The rows are grouped in 3 ways, from coarse to fine. Each group lies inside one group of the grouping before and may be the whole of it. The rows also spread widely along 9 directions, which tell nothing about the answers.
In the rows, 128 means zero.
Some rows, each with its group in each grouping after it:
[147 153 118 119 153 115 100 122 115 106  87 155 154 165 180 169  95 134
 136 146 149 152 132 103 141]
z_823 z_943 lufal
[115 132 104 160 149 111  79 121 137  78 130 162 114 102 128 100 127 136
 177 153 157 115 138  99 145]
z_823 z_708 fofan
[112 115  95 105 118  58 110 160  81 181 147 117 126 116 113 117 136 177
 158  75  62  92 164 151 130]
z_788 z_475 Ton
[129  90  60 120 130  67 145 153 124 110 163 141 136 158 125 145 152 187
 138 124 135  74 140 152 137]
z_369 z_694 Luf
[160 161 149 147 135 129 122 183 128  92 171 141 101 166 110 154 118 115
 154 127 160 117 127  94 114]
z_771 z_595 nesuf
[100 121 130 152 119  88 115 136  85 149 147 128 111 118 115 121 138 163
 164 119 113 115 146 111 124]
z_369 z_847 fibon
[104 112 129 171  83  40 143 146  40 143 147 141 121  76 170 170 115 159
 133 133 172 140 133 120 150]
z_369 z_975 Rudig
[106 114 128 120 125 152 140  71  94 106  86 162 135 156 221 156 112 115
 152 182 159 165 163 143 142]
z_788 z_449 Gebup
[111 143 119 126  99 132 179 116  47 122 160 153 109 180 170 116 142 124
 167 173 105 124 183 124  98]
z_480 z_445 luz
[108 142 147 121 126 123  77 114  67 187 115 115 138 150  99  98 122 157
 190 119  68 116 182  87 105]
z_788 z_475 kupo
[100 121 192 121  94 174 141 121  78 182 135 110 105 193  97 116 140 114
 161 116  52 144 191 103  86]
z_480 z_843 vezot
[ 68 107  79 121 114  99  76 103 101 125  95 167 132  82 168  97 124 176
 136  99 117 128 164 152 160]
z_369 z_847 vapim
[ 97  95 182 174  50  79 139 180  86 130 156 140  97  76 116 177 118 138
  80  72 177 134 116 124 156]
z_369 z_694 zun
[124 138 114 105 146 168  74 128 160  85  89 160 138 157 163 138 104 149
 124 100 130 139 132 125 150]
z_369 z_694 mup
[ 82 142 179 152  99 201  88 142 147  92 139 158  70  99 113  92 124  79
 133  85 137 147 150 113 134]
z_771 z_595 lisu
[140  90 108 130 166 114 106 125 163  87 114 142 137 167 142 182 133 160
 133 142 167 115 124 143 150]
z_369 z_961 tur
[100 131 138 117 130 162 129  98 108 137  74 145 122 150 190 134 109  97
 137 124  94 173 163 137 138]
z_823 z_943 bobuv
[ 97 150 194 157  79 156 134 125  61 122 150 147  93 145 131 120 124 106
 156 138 130 149 166  72 106]
z_480 z_843 zitos
[130 125 195 154  69 136 129 163 115  89 173 152  97 157  81 159 139 127
 120 127 173 114 140  85 116]
z_480 z_844 vav
[104  88 140 185 142  96 149  97  88 140 145 124  91 128 144 140 134 112
 188 181 156 142 155 117 131]
z_771 z_824 Guz
[ 98 139  76 101  94 139 143 147 153  32 145 198  88 118 204 119 132 118
 113 108 145 110 141 194 160]
z_788 z_425 vef
[110 146  90 133 131  98 110 160 128 101 141 153 103 106 143 102 131 129
 154 103 102 111 137 135 142]
z_823 z_943 Bamob
[148 132  99 126 192 123 156 131 115 140 136 107 120 209 152 145 128 145
 196 157  85 118 135 124 107]
z_369 z_694 zun
[143 161 129 122 147 114 132 146  73 158 153 112 114 187 127 123 125 150
 195 136  58 121 161  91  89]
z_480 z_844 vav
[122 128  93 143 186  84  77 143 155 121 103 131 118  98 154 125 110 134
 169 106  98 132 117 131 157]
z_823 z_943 Bamob
[124 189 119 131 138 140 102 153  85 113 148 143 119 156 133 103 114 154
 177 124 102 115 143  72 104]
z_369 z_694 Luf
[128 190 104 129 144 110 106 145  68 121 117 150 121 112 211 134  80 120
 159 119 122 164 145 107 136]
z_771 z_595 lisu
[123 119 138 142 116 121 118 162 144 103 155 142 103 134 116 142 138 143
 137 108 143 112 123 129 136]
z_369 z_975 Rudig
[133 140 134 101 105 142  81 129 107 120 120 155 162 197  93 137 134 188
 135 126 134 102 166  86 106]
z_369 z_847 fibon
[ 65 116 127 146 114 133 133  96  88 121 127 149  87 102 167  92 132 109
 181 138 101 136 169 147 131]
z_788 z_425 vef
[119 145  75 137 130 145 117 138 151  23 168 191  99 132 151 101 142 119
 159 161 194  99 146 126 141]
z_771 z_595 lisu
[100  89 153 152 148 139  87 139 196 107 138 134  73  99  98 115 144 111
 159  90 124 112 123 148 154]
z_788 z_475 Ton
[ 86 144 166 199 136 125  85 137 121 104 138 142  74  70 109  92 123  93
 187 132 135 140 124  76 134]
z_823 z_943 Bamob
[144 136 162 121 117 154  98 133 119 103 133 153 140 203  99 149 131 147
 142 149 143 112 153  86 106]
z_480 z_445 luz
[118 161 134  82  96 187 116 181 160 106 137 154  98 161 137 117 132 130
 102  46  77 123 141 158 128]
z_369 z_975 Rudig
[ 98  82 172 129  72 167  76 140 146 118 141 150 124 146  26 116 156 140
 112  92 157  95 176 110 125]
z_771 z_595 lisu

New rows. What belongs after each?
[ 92 201 133 118  87 166 103 157  79  83 132 177  98 112 186 110 105 129
 112  80 118 151 146 115 134]
z_369 z_961 tur
[ 92 100 109 149 150 128 117  81 111 131 103 142 107 122 185 121 121 116
 166 151 127 160 166 146 148]
z_771 z_824 Guz
[ 84 101 129 139  95 172 120 126 155  54 147 176  91 128 123 114 159 128
 115 119 167 110 148 149 146]
z_369 z_961 tur
[156 181 159 128 147 120 106 154 101 139  89 130 132 146 189 179  72 112
 130 107 113 178 123 101 136]
z_823 z_708 fofan
[ 79 156 121 129 135 193 136  94 105 115 111 152  89 135 206  82 124 101
 180 142  85 168 165 138 125]
z_369 z_975 Rudig
[151 169 163 112 123 135 108 174  97 147 149 119 115 189 102 139 118 147
 156  97  70 120 147  83  95]
z_480 z_844 vav
[ 74  42 106 136  96 111 123 127 143 137 129 141 103  81 125 119 148 125
 112  77 122 125 170 199 164]
z_771 z_595 nesuf
[118 153  97 109 105 116 130 119  68 102 108 172 133 135 228 143 100 141
 130 139 124 159 164 133 142]
z_480 z_844 vav
[ 96 158 174 154 151 157  70 137 113 136 105 127  94 103 143 124 100 121
 152  82  95 166 127  98 133]
z_369 z_961 tur
[ 93 152 148 120  78 134 150 159  72 159 153 130  90 136 137 111 135 133
 132  74  67 130 160 135 112]
z_369 z_847 fibon
[113  52  84 144 156  60 120 117 143 135 136 126 133 136  94 130 161 160
 166 143 124  88 147 149 143]
z_823 z_943 lufal
[ 66 110 162 133  80 147  70 128 130 113 110 162 100  80 112 104 123 128
 122  71 117 129 157 138 150]
z_788 z_425 vef
[ 85  72 128 149 143 120 166 126 136 161 125 107  83 116 169 139 131 109
 139  91  80 151 135 182 149]
z_369 z_694 Luf
[111 145 154 140 102 137 149 174 144  78 172 152  62 130 136 132 134  97
 139  99 130 113 124 147 132]
z_788 z_425 vef
[120 171 102 108 127 111  81 151  88 128 147 148 127 137 121  95 125 167
 182 108  90  95 162 100 116]
z_788 z_475 Ton
[140 153 119 119 134 126  67 133 118  90 125 161 140 157 129 129 115 167
 159 139 134 117 148  82 125]
z_480 z_844 vav
[164 172 113 126 150  72 158 177  76 135 159 120 107 162 192 169 102 137
 164 126  87 138 125 119 119]
z_480 z_844 vav
[119 133 174 170 138 132  80 114  90 148 133 127 114 150  89 126 119 133
 186 154 143 135 155  59 109]
z_771 z_824 Guz
[111  83  96 125 126  66 101 136 119 147 129 132 141 126 110 140 145 193
 136 100 115  96 148 147 143]
z_369 z_847 fibon
[133 148 154  90 127 195 154 130 145 102 121 146 103 205 181 151 121  98
 137 127 110 144 146 151 121]
z_788 z_449 Gebup
[145 172 159 105 121 127 135 164  91 158 112 124 126 178 174 179  99 138
 117  83  88 157 133 124 118]
z_369 z_847 fibon
[ 53 128 132 145  87 188 130  98  85 110 135 161  87 123 136  60 145 119
 162 132 106 130 181 118 119]
z_369 z_694 zun
[119 127 109 109 111 116 103 184 138 128 166 132 117 151  78 113 144 176
 128  59  84  78 139 128 121]
z_369 z_694 Luf
[131 130 210 148  99 158 115 164 115 140 144 120 111 178  64 160 125 135
 127 101 135 124 131  78 106]
z_369 z_694 zun
[ 96 116 158 156 121  81  58 121  65 182  94 122 131  76 136 136  94 162
 153  94  93 162 153  90 143]
z_480 z_844 vav
[136  83 150 167 164  76 116 174 178 136 163 101  86 130  78 165 148 146
 154  91 123  99  96 136 138]
z_369 z_847 fibon
[129 159 192 133  91 132  57 171 107 133 129 142 131 148  68 146 112 168
 122  81 143 116 132  64 115]
z_369 z_847 vapim
[102 155 190 140  76 174 123 133  69 131 125 150 105 135 144 138 104  91
 124 116 148 167 169  94 117]
z_771 z_595 lisu
[140 178 187 105  75 197 154 181 118  93 179 154  89 218 102 132 142 104
 119 109 107 112 151 106  87]
z_480 z_445 luz
[157 158 164 147 156 135  97 171 150  93 161 131  96 176 102 147 121 126
 176 130 126 121 115  71 112]
z_480 z_843 vezot
[ 81 107 147 158 104 137 142 119  94 124 128 139  94 113 158 131 122 119
 136 120 137 148 143 128 142]
z_369 z_694 mup
[117 140 151 100  77 122  66 153 109 140 105 152 144 123 123 142 105 158
  99  62 118 122 154 124 145]
z_788 z_475 kupo
[ 89  80 166 160 129 135 111 110 134 132 124 129  92 114 125 125 134 113
 157 119 115 148 149 124 142]
z_480 z_843 zitos
[123  82 136 157 154  90 116 139 162 116 148 122  95 120 111 150 142 130
 168 129 147 106 122 142 148]
z_788 z_475 Ton
[115 154 126 120 104 126  98 152 109 111 115 158 126 126 143 123 115 129
 126  99 115 131 147 116 136]
z_823 z_943 Bamob
[ 95 180 157 120  82 168  82 136  85  95 135 174 112 138 113  92 119 136
 158 116 118 116 167  84 108]
z_788 z_425 vef
[ 79  68 149 149  65 107 115 170 140 123 152 139  88  75  94 136 142 142
  83  42 140 111 126 159 164]
z_369 z_694 mup
[105 134 174 174 137 133 125 100  78 121 122 138 101 132 172 136 108 103
 184 171 138 173 149  79 121]
z_480 z_843 zitos
[ 77  79 188 175 134 140 115  86  97 182 114 105 100 141  92 118 144 128
 186 147 110 141 165 103 112]
z_369 z_847 vapim
[117 108 160 141  92  70  93 197 122 152 175 117  95  95  54 136 141 156
 133  50 112  83 129 124 137]
z_788 z_475 Ton
[ 92  91  94 136 116  62 138 152  74 184 152 110 107  90 129 117 136 142
 151  81  79 119 166 164 138]
z_771 z_595 lisu
[ 79 162 143 169 146 137  61 111  63 155 112 131 111  94 123  72 105 149
 205 123  87 145 153  55 117]
z_369 z_694 zun
[ 90 144 183 160 127 158  71  91  79 145  96 141 123 129 124 113 111 139
 176 144 127 158 160  60 114]
z_369 z_847 fibon
[158 147 118 105 153 134 142 130  93 132 115 131 146 207 176 172 106 128
 151 154 130 146 160 122 113]
z_771 z_595 lisu
[ 62 136 144 165  99 135 129 127  97 118 139 150  67  69 171  93 130 110
 150 100 112 154 144 135 142]
z_369 z_847 fibon
[ 91  91 153 122  77 156 118 158 170 109 151 149  93 135  61 103 166 116
 103  67 111  95 151 151 135]
z_823 z_943 lufal
[137 150 136 127 145  96 114 150  98 154 114 123 127 147 168 166 104 153
 141 100 101 147 125 119 130]
z_369 z_847 fibon
[101 101 150 162 106  56 128 162  86 173 153 111 100  91 112 151 132 155
 136  81 109 123 129 131 137]
z_369 z_847 fibon
[141 111 122 119 119 155 134 137 174  63 139 164 118 185 117 142 149 120
 127 148 165 102 145 137 134]
z_823 z_708 fofan
[111 116 159 156 143 108  99 119  71 165 120 111 128 146 108 149 124 161
 168 133 114 135 153  91 115]
z_369 z_961 tur
[ 89 106 164 175 145 130  76 111 128 141 112 125 104 106  82  99 133 117
 183 133 111 131 148  88 128]
z_823 z_943 Bamob
[101 100 180 133 110 195 123 145 160 138 159 120  78 167  49 100 163  95
 149  90  96 111 168 131 106]
z_771 z_595 lisu
[135 145 132  72  92 161 183 131  86 132 124 147 128 216 188 160 126 118
 122 129 102 133 180 162 114]
z_788 z_475 Ton
[116  98 180 161  98  80 199 157  71 167 165 105  82 136 153 179 128 102
 137 114 107 151 140 139 124]
z_480 z_843 zitos
[111 123 153 145 130  98 133 158  93 178 147 100  82 117 131 129 124 126
 161  82  47 141 144 133 125]
z_480 z_844 vav
[ 94 146 188 161 122 204 104 142 154  74 149 150  63 136 105 108 140  97
 147 110 137 133 129 102 120]
z_369 z_961 tur
[131 147  97 128 144 131 131  87  88  92  94 166 146 165 209 142 107 124
 162 196 158 152 164 114 133]
z_823 z_708 fofan
[114 112 111 130 143 102  83 126 156  79  99 167 122 103 179 157 104 138
 132 115 158 134 124 153 168]
z_788 z_425 vef
[138 101  88 150 170  51 144 161 147 109 164 123  98 137 146 160 141 156
 165 128 139  98 104 156 145]
z_369 z_847 vapim
[118 138  71  91 159 130  81 157 157 127 122 139 117 128 146 102 121 140
 144  56  63 117 151 168 145]
z_771 z_595 lisu
[ 73  61 161 179  93 120 113 142 156  99 187 141  63  88  49  89 177 124
 155 103 136  90 146 125 137]
z_480 z_843 zitos
[ 97 108 193 157 121 178  62  96 159  99 103 154 107 126 101 124 125 109
 155 139 169 135 147  95 141]
z_788 z_475 kupo
[108 132 151 170 147 118 140 105  59 134 130 125 108 148 160 151 123 128
 184 178 141 151 148  92 115]
z_369 z_961 tur
[ 61 112 147 107  92 194  91  75 109 141  82 157 117 126 148  81 132 116
 144 111  88 145 199 146 136]
z_788 z_475 kupo
[119  71 148 150 121  81 140 109  62 165 132 114 146 173 102 180 145 174
 150 164 152 116 164 112 117]
z_369 z_961 tur
[128 146 159 167 113 101 103 151 107 100 123 152 111  93 155 159  98 112
 128 124 174 152 119  97 152]
z_823 z_708 fofan
[160 129 112 113 140 113 137 159 159  84 139 150 133 195 129 170 134 133
 126 136 153 105 124 131 133]
z_823 z_943 lufal
[ 96 178 136 142  96 168  62 144 106  70 151 178 116 126  96  78 125 158
 152 118 149 104 149  55 116]
z_369 z_694 Luf
[140 136  82 137 147  72 152 148 101 103 161 142 122 164 136 132 143 142
 182 170 131  93 141 119 119]
z_823 z_943 Bamob
[123 159 105 132 165 165 118 143 178  56 130 162  82 131 200 123 118 108
 156 124 132 144 107 147 150]
z_369 z_975 Rudig
[161 153 168 139 153 143 112 165 152  98 160 127 100 195 104 154 126 122
 169 134 128 120 120  80 107]
z_480 z_843 vezot
[ 82 128 146 141  72 105 133 137  50 159 135 139 113 115 114 110 135 130
 139 107  96 125 175 111 122]
z_823 z_943 bobuv
[115  82 181 157 139 105 118 119  80 211 114  82 138 161  84 164 124 156
 162 121  97 137 152  91 109]
z_369 z_694 Luf
[136 143 147 114  93 129 132 161  96 131 150 138 134 199  74 133 147 143
 141 127 114  94 164  93  96]
z_823 z_943 Bamob
[118  84 132 105 105 110 139 119  95 183 103 118 148 167 118 146 136 144
 126 109  83 127 182 153 125]
z_823 z_708 fofan
[ 67  97 172 162  89 116 120 128 105 153 132 129  75  62 136 115 129 100
 140  86 112 142 149 148 153]
z_788 z_475 kupo
[131  74 118 120 144 103 152 114 128 139 118 121 128 182 160 171 136 136
 147 144 108 137 156 156 135]
z_480 z_843 vezot
[160 146  93  86 124 122  94 149 121  95 118 165 168 190 142 164 112 164
 116 124 160 110 159 120 130]
z_771 z_595 lisu
[ 90  58 176 145  61 141 124 152 145 123 182 134  84 141  18 108 186 142
 126  91 115  76 169 130 117]
z_480 z_844 vav
[146 180 161 153 114 106 130 199 103 103 189 137  92 154  85 134 130 118
 157 117 135 101 115  70 104]
z_823 z_943 lufal
[129  85  96 121 131  80  79 132 143  96 131 154 151 140 111 143 138 185
 138 124 150  95 147 122 149]
z_480 z_843 zitos
[ 90  46 114 135  84 100 204  98  80 123 130 144 118 149 181 178 158 136
 102 157 165 133 171 194 147]
z_369 z_961 tur
[105 120 184 145 131 158  99 104 102 160 107 122 119 170 101 130 129 139
 170 138 117 140 159  88 107]
z_369 z_847 vapim
[159 166 150  98 147 123 103 167 106 155 135 112 133 194 118 157 112 153
 166 105  82 114 135 101 104]
z_788 z_449 Gebup
[ 93 101 146 142  98 119  92  88  73 136  92 153 140 114 156 136 114 150
 140 144 137 156 176 106 141]
z_480 z_844 vav
[103 165 157 115  75 201 161 128 103  86 150 171  93 190 148 113 143 109
 131 136 133 130 168 118 103]
z_369 z_847 fibon
[ 80 168 179 171  90 192 146 126  98  85 147 164  56 105 154  83 127  57
 160 140 134 160 154  99 120]
z_823 z_708 fofan
[138 129  79 110 114 108 115 164 168  57 138 178 122 127 153 139 131 140
 105 101 155 101 128 162 162]
z_823 z_708 fofan
[ 56  47 146 170 102 108 108  81  99 157 111 136 118  89  86 100 157 130
 156 138 130 128 177 125 142]
z_823 z_943 lufal
[125 139 214 146  76 167  99 158 119 102 152 153 104 160  78 148 130 119
 114 111 154 125 140  80 111]
z_480 z_445 luz
[ 82  68 187 137 105 196 105  94 133 161 112 123 113 158  67 111 150 107
 143 116 115 136 192 125 114]
z_771 z_595 lisu
[120 128 127  96 116 159 131 144 104 168 135 122 121 186 107 112 136 128
 149  92  62 120 188 142 102]
z_771 z_595 nesuf
[122 125 117 138 124 150 145 145 166  61 162 159  85 151 123 110 156 103
 151 142 145 100 141 140 131]
z_823 z_708 fofan
[120  69 150 141 123 125 184 130 132 159 153 105  85 181 123 161 152 103
 139 128 111 129 158 169 125]
z_771 z_824 Guz
[ 80 157 184 164 112 178 131 155 142 102 146 143  37  99 154 105 122  77
 143  82 115 157 117 130 134]
z_369 z_847 vapim
[ 73 128 128 186 145  90  75 137 121 117 137 142  73  40 141  92 121 137
 177  96 126 135 115 116 157]
z_369 z_847 vapim
